The same things were measured in two ways. Each way mixes the same 11 hidden numbers, adds some noise and spreads widely along 7 directions of its own, which tell nothing about the thing.
(in the rows, 128 means zero)
Some things both ways: the first way, then the second way.
[115 117 113 102 137  81 149 127 148 163 137 137 136 172 100 122  90 109
 117 131 137 103  96  83 113 145 151 128 127 102]
[133  83 130 218 160 151 151  69 108 135 192  68 128 132 132 154  67 126
 132  68  72 208]

[157 121 131 184 161 114 166 110 199 176 145  59  74 171  75 139 101 173
 129  70 119 137  67 146 137 150 155 146 139 136]
[152 123 140 132 179  47  81 130 178 187 139 163 133 116  77 139 183 222
 123  89  88 106]

[ 81 141 122 192 171 173  97 115 112 123 100 139 127  53 143  67 129 146
 179 169 190 165 124 111 164 105 154  58 119 184]
[ 79 106 107 125 143 125 104 135 135 141 163 131 149 133 150 128 150 114
 114 106 108 167]

[157  96 208 119 146 146 151 108 119  79 153 137  79 135  82 116 159 159
 132 142 129 169 112 132 170 171 133 116 141 124]
[122  77 120  92 175  98 189 134 158  83 158 113 101 151 134 114 190 182
 114  82 113 175]

[165 106 166 109 160  81 139 118 179 160 183 145 147 171  87 159  68 124
  94 119 144 142 110  99 109 146 134 123 131  78]
[ 84  93 100  99 163  97 117 146 147 128 140 152 133 170 106 107 179 121
  74  66 105 129]

[ 92 144 116 142 190 115 131 136 110 119 124 193 165  94 118  85  80  74
 130 179 199 123  95 107 128  94 126  48  90 142]
[128 105 109 140 153  76 130 119 165 136 141 133 166 105 127  89 145 165
 134 104  89  94]

[156 147 127  69  89  96  79 151 111 136 175 123 162 130 137 184 145 159
 119 136  71 120 146 170 102 152 130 146 138 117]
[163 123 125 138 123 186 181 128  98  74 112  61 133 120 192 128  81 124
 108 180 161 119]

[102 115  86  73 129 119 131 124  92 153  84 101 208 121 175 146 101 104
 122 188 146 115 148  83 118 121 132  87 104  77]
[176 103  34 149 185  64 142 140 121 200 143  69 166 103 222 126 148 133
 168 146  78  92]

[133 139 155 118 121 117  94 125 128 139 161 154 137 107 132 153 103 161
 129 134 142 167 130  87 138 129 139 105 136 103]
[ 65 121 145 114 127 156  95 147 152 107 144 157 134 169  81 102 155 126
  73  71 154 184]

[136 139  86 101 163  71 135 143 162 205 150 151 194 129 107 167  70  75
  93 179 148  72 112 160  81 129 117 109  78 118]
[182  90  99 110 163  90 121 198 109 186 146  98 148 186 126 195  77 138
 100 131  99  70]

[136  85 108 123 107  95 158 116 124 176  72  80 115 114 157 124 111 126
 146 151 185  98 120  79 169 154 113 123 146 115]
[108 121  96  91 107 131  83 161 146 110 116 122 150 167 129 127 116  57
  84 153 144 104]

[150 114 135  97 114 152  95 145  99 124 142  79 164 128 174 154 130 161
 145 156  80 141 155 146 139 146 131 119 146 139]
[127 131 132 114  99 168 179  90 134  60  56 137 132 149 119  97  67  87
 115 174 152  51]

[135 168 125 153 116 115 182 149 157 144 135 159  93 124 102 118 165 136
 117  98 105  92 109 190 102 134 116 156 139 131]
[111 111 146  98 133  99  60 146 134 137 149 180 121 127 101 118 197 200
 135  86 117 170]

[121 150 110 127 111 141  87 113 121 146 136 110 153 103 126 157 141 147
 120 131 121 157 139 122 122 132 132 116 110 125]
[161 156 134 153 135 122 149 108 109 170 118 121 142  39 153  91 145 178
 163 136 101 100]

[119 115 117 136 139 151 163 142 124 142  89 100 137 128 147  99 137 122
 142 144 130 106 123 140 134 130 126 121 133 137]
[119 104 115 100  99 111 121  83 123  83 108 162 141 150  86 130  71  97
 133 136  96  86]

[ 86 124  86 159 143 122 133 123 137 153  97 129 153 118 123 101  97  78
 130 136 179 101 100  80 123 110 118 126  95 128]
[111 169 190 119  89 157  83 135 138 108 132 176 117 164  71 156 111 152
 167 136 196 153]

[112 132  99 136 146 102 133 124 152 162 126 123 136 124  99 131 117 119
 124 140 153 106 100 147 116 138 137 129 110 120]
[131 154 158 191 122 109  67 116 116 224 161 139 133 110  90 147  96 124
 206 106  64 115]

[134  73  99 158 110 156 140 106 123 150  70   8 129 154 150  97 144 143
 138 122 119 117 131 101 156 154 133 152 135 147]
[129  88 112 151 150 104 173  83 116  92 146 105 145 123 123 127  79 101
 101 119  70  88]

[126 175  89 139 118 166 102 150 103 111 130 116 147 119 168 151 163 124
 132 133  68 101 155 220  93 106 103 148 120 172]
[135 112 129 147 159 126 177 134 147 142 142  97 141 110 116 117 109 160
  97 104  90 122]

[138 120 131  97 115 120 100 140 110 132 151  89 161 139 133 148 123 168
 118 156  87 134 123 147 127 149 151 126 115 107]
[170  89 136  90 133  83 138  83 132  30 103 131 133 156  89 131 106 181
  95 143 141  72]

[100  97 105 158 164 129 143 111 143 160  77 130 142 143 124  90  89  53
 126 131 210 103 104  60 128 106 107 122 105 133]
[ 85 111  93  81 117 123 155 102 145  71 145 133 153 128 127 114 137 109
  86 108 129 127]

[157 120 114 103 113  79 113 117 167 183 127  76 148 176 124 181 118 145
 105  75 116 115 129 118  85 132 138 178 144  73]
[ 64 126 113 140 138 119  83 131 133 154 193 148 147 121 117 127 153 103
 100  70  94 170]

[165  94 175  59 142  56 114 118 133 149 150 130 137 155  94 168  97 135
 121 126 162 139 100  83 131 153 144 119 139  75]
[126  96  89 101 136 111 156 126 162  77 151  94 158 117 155 117 131 127
  86 131 117 122]

[135 159 115  84 102 115 139 161 121 163 100 132  97 121 161 168 156 147
 158 120 118  93 127 175 128 138 120 142 172 125]
[154 131 102 136 129 129 105 156 127 211 129  84 166 126 120 170  67 112
 101 155 106 126]

[123 138 102 193 115 143 135 112 146 175 126  74 119  98 126 113 123 180
 131 136 115 140 116 123 149 143 150 115 109 160]
[184 150 172 206 140 185 110 143  69 172 142 115 105 128 140 186  61 161
 174 144 149 158]

[119  96 155 109 153 105 187 116 132 122  91 150 119 121 125 113 118 102
 148 140 192 122 111  71 147 134 118 111 148  81]
[166 125  70 102  97 140 139 115 127 113  97  88 143 112 175 145  76  84
 160 212 123 126]

[133 144 104  91  96 103 135 127 114 176  88 101  95 104 152 169 156 172
 145 150 143 111 129 160 150 155 135 120 152 106]
[130 166 125 183 171 127  99 135 114 218 160 129 122  77 146 130 168 191
 174 102 118 181]

[115 148  94 161 185 127  87  99 137 142 133 124 138 106 107 141 116 104
 140 150 162 125 120 168 112 111 132 102  95 182]
[128 190 141 170  95 154 148  91 138 179 119 136 127  33 159 102 124  99
 212 152  82  86]

[128 104 122 111 161 119 138 144 147 156 111 120 150 158 119 122 100  94
 124 137 161 104 106 136 120 133 123 126 130 108]
[ 79 147 117 166 181 116 128 162 125 205 181 137 127 168 128 152 146 135
 168  76 129 142]

[161 138 156 113  94 174 108 145 130 142 147  49  74 167 150 185 158 226
 157  86  30 155 120 177 152 157 154 176 170 142]
[105 156 115 150 132 122  97 129 192 202 141 126 130 130 125 110 186 133
 159  64 107 137]

Other things, the second way, with their names:
(41): [162 162 108 143 156  84 110 158  98 241 119 123 142 110 158 163 131 112
 174 174 105  63]
(691): [168 144 107  99 117 154 138 145 146 116  88 112 129 117 192 136 134 139
 139 194 165  87]
(93): [166 148 126 131 109 180 109 179  67 134 156  92 126 160 175 192  87  90
 137 155 186 153]
(577): [ 99  96 123  99 151  90 151 118 185  92 104 145 159  95 117  41 176 182
  93 112  87  84]
(103): [120 113 129 117 146 183 138 165 154 111 149 111 104 171 165 155 158 166
 118 101 169 199]
(435): [ 67 115 127 149 132 195 163  85  87  75 148 120 105 167 149 136 100 109
 145 112 161 215]
(259): [ 75 153 114 108 106 168 118 123 142 109 130 171 120 146 157 126 170 108
 142  90 158 117]
(524): [129 147 117 180 151 148 104 176 164 247 141 108 141 102 159 121 141 136
 162 112  92 148]
(617): [118 146 133 155 167  98  90 194 126 221 187 124 138 121 163 169 171 117
 156 131 114 135]
(46): [136 171 158 109  76 122  88 104  91 143 112 197 117  86 120 137 148 121
 207 147 129  97]
(225): [159  94  99 116 112  93 136 134 158 145 137  93 162 139 102 141  64 101
 123 128  69  95]
(148): [ 98 132 167 120 140 174 189  97 153  86 135 165 116 122  60 124 124 223
  92  72 165 204]
(434): [ 91 122 156 139 111 137  80 127 111 105 138 154 113 171 105 106 138 100
 168 109 143 163]
(89): [153 138 129 126 123 109 134  97 160 135 115 144 114 106 108 104 170 158
 144  81 103 103]
(656): [133 127 123 149 161 140 204 134  91 109 135  95 137 129 136 124  70 139
 118 142 131  89]
(673): [105  97 106  98 157 129 109 179 119 107 174 130 147 151 158 140 172 158
  72  99 166 182]
(147): [152 191 147 158  93 185 142 147  62 140 150 132 135 120 103 198   4  83
 156 175 167 101]
(66): [ 83 121  95 128 153 131 163 135 128 132 147 118 129 125 161  91 168 121
 146  98 123 160]
(561): [ 79 151 158 118 119 125 113 109 125 114 136 173 107 104 124  91 197 161
 186 113 140 176]
(450): [142 154 134 156 100 115 106 121 102 162 118 145 149  99 137 142  74  53
 175 187  94  59]
(615): [ 77 111 103 166 147 158 161  90 135 125 163 118 140  98 169  97 140 110
 130  76  83 149]
(261): [123 166 139  93 110 113 106 115 130 133 112 180 104 163  80 160 149 123
 153 116 165 112]
(3): [ 93 162 167 160 133 156 130 108 149 138 157 146 101 138 110 153 146 133
 144  87 137 139]
(597): [165  95  88  42 126  89 127 160 138  79 104 132 128 162 120 132 146 145
  94 150 143 107]
(698): [108 178 119 192 129 159 127 131 131 214 138 124 129  88 178 100 153  82
 193 108 112 126]
(234): [102 164 129  86  96 160 129 118 128  82  93 157 124 137 161  93 175 136
 155 136 193  91]
(119): [ 64 144 142 103  91 184 103 143 105 112 135 170 103 182 115 151 119  77
 164 128 174 198]
(671): [137 107 141  89 172  86 150 107 129  97 137 117 127 161  94 171 153 166
  42 115 156 116]
(399): [ 81 132 124 103 102 122  90 151 157 125 150 192 115 159  99 114 162 105
 180  74 119 141]
(94): [108 151 121 133 157  74  95 168 170 190 148 145 129 140 112  96 214 136
 161  85 133 137]
(39): [101 107 143 102 119 115 119  76 124 109 138 153 143 112  75 152 110 131
  68 115 100 146]
(468): [ 79 130 144 116 105 152 125 114 132 121 144 173 105 122  84 113 145 135
 150  75 105 188]
(487): [113 154  92 131  95 125  92 148 113 149 129 123 145 107 215  87 158  69
 232 167 122  89]
(580): [104 179 139 117  80 151 101 129 104 114 122 180 127 110  92 125 102  89
 156 149 157 124]
(12): [125 100 137 215 165 170 156  95 107 172 179  91 119 114  98 159  66 131
  84  60  71 220]
(180): [139 101 144 174 173 106 124 131 134 189 145 106 147 156 117 142 112 164
 132 104 102 137]
(133): [109 122 127 168 100 189 124 131  74 115 157 127 129 131 153 156  51  44
 161 154 127 199]
(523): [150 124 124 111 143  90 165  81 129  92 115 123 149 122 120 117 142 157
  89 111 131  53]
(216): [104 166 168 169 155 132 114 124 133 204 152 135 118 134 117 140 175 153
 150  81 143 146]
(85): [122  96 137  55 122  87  92 147 161  71 127 133 138 166  95 114 169 165
  94 131 150 141]
(556): [110 155 153 150 126 111  87 144 148 177 154 147 145 159  97 131 131 155
 176  93 144 102]
(506): [116 123 160  99 137  75  90 142 182 134 138 149 129 101  68  90 208 186
  97  95 107 160]
(620): [151  94 111 114 123  94 121 118 120  94 112 100 152 183 107 148  60  78
 109 167 122  83]
(694): [166 114 111 120 122 135 174  99 122 109 112 114 146  89 116 132  77 137
  82 128  89  83]
(693): [168 131 111 108 124 157 151 117 134 107  99 120 117 125 165 167 108 125
 117 171 143  96]
(361): [147 155 139  78 125  97 131 148 128 167  84 168 136 109 123 131 163 165
 162 180 152  88]
(153): [170  62 129  93 138 106 157 104 112  85 119  90 166 111 105 155  47 173
  57 177  87 123]
(197): [132 130 112 128 149 111 156  67 147  85 124 105 130  91 164  77 201 190
 135 115 148 145]
(75): [126 171 116 141  90 156 147 118 136 164  90 149 127  99 136  78 108 113
 215 122 103  67]
(317): [ 94 145 111  60  71 143 108  92 112  54 108 154 128 103 145 101 171  88
 109 152 159 136]
(476): [ 71 158 113 167 132 130 108 132 100 166 170 112 118 156 149 136 139  36
 176 122 138 168]
(408): [102 116  97 129 131 101 144 114 114 119 156 110 164 120 130 125  95  67
 111 141  92  98]
(418): [109  98 137 148 178 121 154 128 155 142 161 109 126 123 139 111 179 176
 104  66  92 151]
(123): [150 165 127  92  79 117 125  84 152 122  58 159 129  76 109  84 139 129
 157 157 102  37]
(574): [107 117 114 119 150 111 181 104 144  70 138 102 135 104 143  67 173 129
  79 100 121 113]
(18): [148  89 160 132 139 149 143 103 104 106 100 123 130 159  94 169  50 146
  88 162 131 136]
(398): [140 123 120 213 205 126 157 145 116 199 176  61 109 135 157 130 141 143
 134  75  94 164]
(527): [115  79 107 179 146 168 174 107  91  86 198  45 128 153 167 130  79 111
 128  74 101 210]
(370): [113 117 134 145 164 137 142 163 143 168 128 127 117 123 161 105 165 164
 167 134 114 166]
(163): [119 102 117 105 146 105 129 120 135  95 160 137 150  93 124 125 132 185
  97 116  98 123]
(302): [167 124 114 162 152 148 176 118 109 120 138  64 114 128 160 149  96 107
 124 145 128 147]
(557): [114 114 177 149 141 144 147  83 146  99 134 124 114 136  39 108 109 184
  65  65 117 171]
(582): [102 117 123 145 150 178 171 124 107  89 151 140 101 163 142 128 118 176
 163  79 152 172]
(463): [113 151 128 145 135 166 129 158 125 141 125 116 119 174 128 146 102  94
 139 142 172 142]
(402): [ 70  88  88 150 136 133 140 100 175 104 177  96 134 147 144  79 143 129
 161  51  82 192]

Some of these things the first way, each followed by its name:
[ 99 127  78 134  93 170  54  97 105 106 150  60 244 144 199 177  99 143
  88 149  58 161 202  76  80  98 129 162  82  65]
(398)
[126 153 112 136 112 126 100 128 129 160 133 113 170 117 145 142 120 149
 114 115 112 139 140 106 102 109 140 123 114 118]
(673)
[ 99 141 113 167 126 128 132  94 115 103 113 154 101  92 121 117 140 114
 130 138 176 133 124 105 144 120 107 120 113 127]
(506)
[142 116 155 125 172  90 150 104 146 179 153 166  74 126  68 136  73 123
 120 182 193 131  70 105 176 163 140  70  99 147]
(89)
[120 136 109 113 103 153 144 132  90  98  99 110 144  86 169 129 187 132
 155 160 104 114 165 163 132 142 107 125 148 137]
(370)
[141 112 152 100  98 141 134 154 106  96 110 119 152 156 178 111 171 131
 138 105  82 104 170 128  96 119 116 180 169 108]
(615)
[125 108  91  84  90 119 104 128 101 199  79  68  83 124 149 143 143 160
 167 174 144 101 117 132 187 187 148 116 153 167]
(216)
[ 98 184  69 202 194 153 138 118 148 147 146 156 158 102 114 129  80  81
 102 169 140 112 108 184  96  84 110  81  51 175]
(597)
[135 112 105  79 143  74 125 126 127 191 119 109 137 109  82 147 112 118
 128 178 180 111  82 136 156 180 143  74 111 129]
(487)
[138 135 128 108 144 131 134 128 141 151 126 116 122 128 105 153 142 128
 138 125 132 135 115 153 130 150 129 114 141 133]
(361)
[106 174  76 172 147 192  79 130 109 114 129  75 121 134 154 131 149 172
 137 136  74 143 136 233 123 113 150 115 120 182]
(476)
[129 154 129 136 168 144 121 135 133 145 150 121 117 126 100 148 115 137
 140 137 114 140  87 167 136 130 143  97 105 171]
(225)
[115 135 125 135 164 140 138 146 147 149 129 144 104 131 104  99 127 126
 151 141 145 120  99 169 141 148 145 100 149 163]
(435)
[145 120 108 160 161 101 131 117 163 197 102 102 118 134  93 128  98 107
 110 117 192 107  84 138 131 124 120 117 100 142]
(147)
[153 109  97  89 127  91 148 125 150 182 105  76 143 164 127 164 126 119
 117 126 127  88 129 152 108 156 124 147 146 100]
(41)
[166 134 165  85 132  82 129 135 159 155 161 121  92 127  70 163 159 180
 151  95 120 147  95 164 135 182 159 125 178 122]
(153)
[112 124 126 140 106 145 173 132 111 117  76 146 125 119 137  75 183 101
 124 130 140  91 144 125 115 124 105 151 128 126]
(46)
[107 137 104 118 151 133 144 135 101 148  90 157 124 120 158 119 117  99
 131 196 161  84 128 160 134 117 116 100 106 144]
(261)
[142 111 112 122 110 113 144 128 140 160 120  97 110 150 117 130 138 122
 133 122 119  94 117 133 132 163 121 156 144 147]
(418)
[147 167 169 112 169  96  96 133 137 111 183 205 150 118 103 162 111 135
  98 129 147 154 125 169  88 100 127 101 116  86]
(580)
[150 120 190  78  90 131 129 156 104  99 155 147  98 144 106 123 174 176
 125 126  88 145 117 144 149 172 140 143 159 100]
(527)
[122 122 130 156 131 153 104 104 116 139 117 112 161 102 160 127 115 132
 129 153 143 148 156  83 130 106 124 116 101 133]
(694)
[116 144 103 141 115 172  98 156 114 150 119 107 142 115 150 120 142 131
 142 145 102 115 130 166 133 132 121 131 121 176]
(234)
[147 145 123 161 137 136 126 135 141 110 157 132 105 174 106 124 130 111
  99  92 101 111 112 186 105 123 102 155 127 153]
(574)
[144 172  98 120 155  99  73 131 134 179 144 104 137  93 111 178 138 168
 139 150 125 124 115 230 109 132 155  99 107 165]
(163)
[105 106 160  89 170  87  94 141 134 144 160 195 178 113  88 122  58  94
 122 171 209 149  82  56 137 130 141  79 100  79]
(556)
[130 158 120 129  94 134 112 148 113 150 135 135 135 116 143 131 147 154
 115 138  94 113 136 153 115 126 129 138 114 139]
(93)
[143 122 113 148 135 134 147 128 128 152 101  85  81  99 114 119 152 138
 163 135 153 117  96 173 178 167 117 101 151 187]
(577)
[139 135 128 132 168  95 132 129 116 124 123 143 121 106 110 100 141 127
 142 158 160 110 113 182 128 132 138  82 132 164]
(450)
[113 138 112  93 127 118  95 117  74 100 133 155 162 104 170 148 122 128
 123 207 132 122 163 138 125 120 126  96 105 113]
(302)
[ 94 136 109 132 114 161 109 128  94 115 110 116 119 126 151 114 137 142
 141 146 123 137 125 117 152 129 138 116 126 137]
(197)
[112 159 117  79 106 152 121 155  63 145  72 160 103  81 187 139 171 128
 171 185 143  98 148 161 156 127 111  95 146 168]
(148)
